The rows of a group lie close to one hidden flat surface of 12 dimensions, which may be shifted away from zero. Surfaces can cross.
(in the rows, 128 means zero)
Some rows, each with its group after it:
[136 140 160 134 104 170 119 111 164  86  56 145 126 102 102 138 127]
q_276
[150  95 110 121 109 167 146 129 132 175 150  93 121  83 124 172 141]
q_361
[144  68 180 144  97  97  77  92 106 154 158 187 155 102 144 129 125]
q_97
[ 92  93 146 174 148 166 124 109 158  77 184 141 167 142  95 119  74]
q_592
[122  94 202 134  85 100  85 119 123 124 137 117 165 122 169 151  91]
q_361
[ 81  99 100 132 143 106 113 106  84 148 198 174 100 147 117 121 114]
q_276
[120 135 144 139 125 148  53 121 131 110  75  83 143 106 178 178 136]
q_361
[105 143  60 142 150 129 157 119  52 140 146 139  78 150 125  99 149]
q_753
[125 171  77  84 132 144 157 149 111 126 134 123  97 155 154 156  82]
q_276
[ 82 114 109 126 108 110 114 183  82 188 194 104 113 132 130 110 153]
q_361
[115 104  98 109 108 112  97 126 145 155  77 164 141 159 136 184 174]
q_97
[154 134 141 151 112 124 134 120  73 115  77 113 148 118 193 153 114]
q_276
[130 117 106 144 122  81 117 126 110 143 160 124  89  98 148 162 187]
q_592
[133 137 136 113 168 145 106 118  79 141 160 192 163 134 166  97  38]
q_97
[117 130 101  96  89 174 151 132 167  93 137  80 113 145  85 121 114]
q_592
[132 107  86 131 111 147  48 127 140 119 193 154 133 115 132 127  91]
q_97
[181 170 207 188  76 120 105 132 172 161 201  74 135  85 131 141  91]
q_592
[135 132 114 127  79 173 110 162 134  97  88  43 123 111 155 144 104]
q_592
[147 150 135 119  81 136 118 127 108 104  84 115 116 111 168 181 139]
q_592
[147 166 125 123 193 128 127 132 185 144 166 133 157 131 107 124 157]
q_97
[190 138 121  85  91 106 146 172 177 143 145 106 130 102 125 119 147]
q_97
[154 154 134 159 130  86 122 112 175  98 132  83  96 130 100  87 139]
q_361
[134 136  91 132 168 147 114 107 175  95 106 152 115 135 116 144 122]
q_592
[154  94 149 142 132 141  95 151 174 160 132 130 153  76 113 126 134]
q_753
[125 146 100 176 121 122  87 131 115  87 137 159 113 133 123  93 123]
q_97
[123 119 131 145 106 178 113 156 126 128 125 173 148 135 142 143  23]
q_276
[169 101 122  66  62 115 141 169 143 128 174 123 159 116 132 119 127]
q_97
[172 178 144 109 101 110 152 117 166  82  61 103 102 142 111  94 144]
q_97
[105 128 152 165 125 135 152 103 117 137 108 127  85 126 127 184 103]
q_753
[113 188 110  88 146  92  60 168 170 134 145 120 120 154 167 146 103]
q_361
[115 160 114 102  98 166 134 177 108 150 101 119  94 117 141 148 112]
q_361
[100 153 145 112 143 101  79 139 121 114 102 155 138 153 158 107 106]
q_361
[148 152 195 111 154 100 134 112 134 143  84 162 152 123 126 107 136]
q_753
[158  99 125 120  73  99 110  74  86 138 179 137 141 136 134 126 152]
q_276
[ 85  87 147 143 111 118 156 118 115  77 102 101 169 168 161 167  95]
q_276
[166 185 151 184 136 150 165  94 112 103 100 109 133 131 151 163  97]
q_753
[132 183 100 114 108 181  93 125  74 152 131 175 149 139 129 166 183]
q_276
[ 94 117 155  93 186 103 165 112 169 178 105 128  93 141 124 167  94]
q_753
[109  69 134 125 187 143  83 125 135 142 120 175 159 100 115  89 116]
q_753
[ 86  37 139 130 158 108 115 164 167 180 127 132 147 111 138 162 108]
q_361
[101  73 148  54  89 119 150 121 111 151 110 160 100 123 137 149  86]
q_361
[109  95  77 116 118  99 100 173 128 103 188  72 114  94 152 160 182]
q_592
[149 126  95 137 129 196  88 117 149  84 136 134 196 138 124 145 123]
q_276
[169 167 128 129  98 130 122 108 120 139 159 136  91 104 124 128 119]
q_361
[145 153 144 103 177 166  95 136 150 168  36 150 104  70 135 148 149]
q_361
[ 76 132 131 129 122 130 132 115  36 130 124 167 150 165 152 151 161]
q_276
[124 107 133 172 212 133 135  69  87 119 125 136 132 113 140  98 103]
q_753
[109 128  84 150 151 150 163 150 142 130 168 102  91 134 121 135  64]
q_753
[130 133 148 139  67 100 113 135 114  70 147 105 115 112 153 133 141]
q_592
[137 160 223 147  87 142 133 145 151 101 111 130 133 106 111 115 109]
q_592
[173 125  85 116 134 158 107 109 159 134 124  51 159 140 166 156 101]
q_592
[128 118  47  99 196 177 135 103 133 135  93 127 118 128 127 156 139]
q_753
[ 85 111 110 134 143 137 125 147  72 144 108 139 115 139 161 160 102]
q_276
[121  83 126 174 123 122  98 141 134 123 132 190 145 101 106 135 170]
q_97
[130 124 111  90  92 152  71 162 147 151 143 124 124 108  98 104 154]
q_97
[111 101  53 101 153 136 131  79  91  79 168 106 127 135 148 150 152]
q_276
[107 100 169 144 103 201 109 146 163 123  78  73 131  81 108 158 133]
q_592
[155 106 143 119  85 115 101 127 169 166 157 122 114 116 127 121  69]
q_592
[165 188  93 118 114 131 174 162 155 126 118 119 106 139 120 151 133]
q_753
[127 112 131 152 157 159 120  74 138  93  62 155 131 114 104 134 159]
q_753
[180 128  81 126 125 120 121 124  80 139 132  50 118 107 174 109 141]
q_276
[127 131 137 112 147 105 132 189 128 190 174 154 143 136 151 121  81]
q_361
[118 148 150 103 156 175 111 101 130 113 182 111 165 137 133 128  66]
q_97
[119 101 113 122  86 104 112 127 165 168 150  92 174 196 117 147 143]
q_276
[120 142 120 153 148 163 138 109 113 116 114 137 118 134 127 155 109]
q_753
[144 145 111 111 117 102  94 214 167 181 162  93  89  84 149 127  95]
q_592
[119 142 121 135 197 190 122 165 142 118 101 170 135  94 109 123 112]
q_97
[149 140 141 167 134 147 109 165 117 156 171 146 168 105 123  99 114]
q_361
[156 141 102  90 100 115 175 181 150 112 145  95 136 133 106  93 182]
q_97
[152 157 119  94 159 145  95 213 157 173 148 140 161 102 144 108 101]
q_753

New rows. What belongs after each?
[139 176 153 145  98 159 108 160 105 161  73 155 177 164 133 115 120]
q_276
[ 84 124  85 139 148 118  86 201 132 169 165 105 126 125 163 166 118]
q_361
[ 75  91 181 146  66 152 118 129 138 111 129 136  84  82  99 175 117]
q_276
[135  74 110 148  79 123  65 137 182 109 142  82 116 101 129 133  75]
q_592
[122 131 194 164  62  92 129 142 103  99 147  68 148 153 142  87 112]
q_361
[169 153 124 139  69 160  92 105 133  94 200 112 127  82 117 155 154]
q_276
[124 139 117 106 132 122 134 162 116 113  95 115 110 120 143 103 144]
q_592
[113 142 109  56  98 134 105  88 107 149 116  88 118 174 124 105 124]
q_97
[146 153  65 118  91  89 149 124 117  93  90 139  93 175 145 114 123]
q_97
[145 117  81 100 116 133 135 143 197 121 100  88  94 121 115 166 138]
q_97
[119 139 150 139 111 194 110 120 101  80  94 129 119  71 110 112 134]
q_276
[143 185  77  89 138 105 136  91 174 115 130 137 105 182  93 152 197]
q_276
[180 117 159 107 131 126 125 114 170 158 164 124 173 105 125 132 107]
q_361
[154 167 112 164 154 132 148 171 153  76 171 165 178 133 121 115 141]
q_97
[151 198 147 101 124 131  86 140 138 133 117 126 130 118 127  76 152]
q_361
[171 166 104 106 102 170 120  86  95 134 157 140  95  96 121 130 142]
q_361
[150 187  85 131 128 160 110  98 145 131 126  76 107 122 124 203 186]
q_753
[159 186 165 124  68 136 132 120 141 128  99 144 104 121 105 141 139]
q_276
[176  82 149  99 126 145 134 136 191 152 120 121 177  85 140 182 115]
q_753
[139 161 190 130 140 110 133 165 175 164 188 112 141  91 106 119 149]
q_592
[ 81 136 122 109 219 117  95  47 126 115 169 155 147 184 138 139 100]
q_753
[131 113  82 120 104 175  81 135  96 181 117 145 175 144 142 156 139]
q_276
[120 146 154 138 158 134 133 151 157 104 176 134 143 123 115  98  97]
q_592
[122 194  87  51 145 165 123 140 146 129  82 155 132 171 134 161 157]
q_753
[112 162 107 126 147 150 130 133 120 128 151 142 171 169 147 167 128]
q_97
[120 155 211 121 149 120 158  91 148 117 108  84 132 146 116  88 104]
q_753
[ 95  76 101 108 136 140 118 132 138 137 127 135 145 132 102 113 141]
q_361
[ 86 102  94 134  94 172 139 149 163  91 145 145 106 156  79 138  81]
q_753
[133  94 199 136  46 153 115 100 164 111  86  95 122 104  87 134 128]
q_592
[172  98  89 128 214 122 104 125 144 152 100 194 158  89 138 110 163]
q_753
[193 108 131 136 118 135 146 110 133 124 135 156 189 116 166 178 116]
q_753
[140 184 100  71 103 128  83  91 135  93 136 136 114 157 127 109 129]
q_361
[148 191 116  99 143 135  93 139  99 165 133  92 115  97 169 158 162]
q_361
[113 111 155 140 180 138  41 146 159 144 116 125 198 110 141 111 171]
q_361
[161 110  85 108 124 161  94  87 184  99 122 105 151 121 100 136 173]
q_276
[119 160 152 147 176 147 133 162 170 106 166 154 151 125 110 103  83]
q_592
[129  75 115 132 160 157 135 137 185 155 126  78 110  78 106 148 114]
q_753
[120 184 107 162 151 123 127 139 149 122 157 142  95 148 110 127 104]
q_753
[ 99  34 116 146 137 139  87  98 137 141  84 127 156 127 110 128 163]
q_276
[ 99 105 141 169 174 135 101 152 182 145 146 103  98  67  78 110 171]
q_592
[136 145 149 145 121 176 160  89 109 156 130 143 124 155  98 110  47]
q_592
[156 149 121 163 133 170 109 124 147  63 132  95 169 106 138 136 123]
q_276
[111 118  64 135 180 150 123 117  76  99 130 111  84  89 166 142 131]
q_276
[107 138 146 145 116 103 148 135 118 136 138 122  94 143 130 119  97]
q_276
[111 125 111 126 132 140  94  75  94  92 149 145 129 159 148 121  63]
q_97
[132 140  96 160 147 126  85 124 133 109 187  98 179 153 141 105 151]
q_361
[114 142 138 117  89 147 106 121 101  76  91  83 161 158 148 111 141]
q_361
[167 151 121 131 123 158 131 105 113  61 119 165 133 114 160 150  65]
q_276
[108 141 171 111 101 148 150 153 108 168 116 105 141 131 135 155 154]
q_97
[122 177 116 124 117 128 142 108  94 103 140 131 127 148 145 153 176]
q_276
[132 174 137 177 186 120 111 129 149 144 139 100  89 108 113 102 128]
q_753
[ 89 133 136 194 178 132 124 127 138  84 106 145 150 156 138 156 115]
q_276
[124 123  83 168 171 108 105 110 143 111 158 109 126 139 141 155 146]
q_276
[102  68 124 198 160 130 101 144 134 128 119  81 185 147 148 100  86]
q_276
[122 126 101  79 114 189 104 104 120 106  94 177 120 122 120 138 103]
q_361
[138 135 143  80  74 134  72  84 144 121 137  92 109 106 114 137 163]
q_361
[122 100 151 133 146 154 124 152 116 144 124 203 169 107 148 156  92]
q_97
[ 98 118 133 147  96 152 121 143  86 136 210 142  93 110 111  97  70]
q_276
[117 138 147 114 176 105  97 118 139 153 158 154 151 149 138 135 113]
q_753
[127 138  80 156 134 137  45 167 106 165 206 179 126 103 146 118  96]
q_97
[102 111 125 114 112 151 115  87 164 100 121 169 150 170  69 120 148]
q_276
[147  99 129 134  98  72 106  72 157 162 137 132 151 178  98  93 162]
q_276
[123 167 161 130  99 144 119 131 125 107  93 113 118 130 111 101 137]
q_97
[ 97  94 138 169 170 147  15 115 144 124 100 152 161  91 132 119 173]
q_361
[ 77 116  98 158 169 144 139 143 102 149 101 160 134 148 138 194 149]
q_97
[ 71 102 145 194 149 149 102 153 113 131 147 131 113 106 113 115  86]
q_276
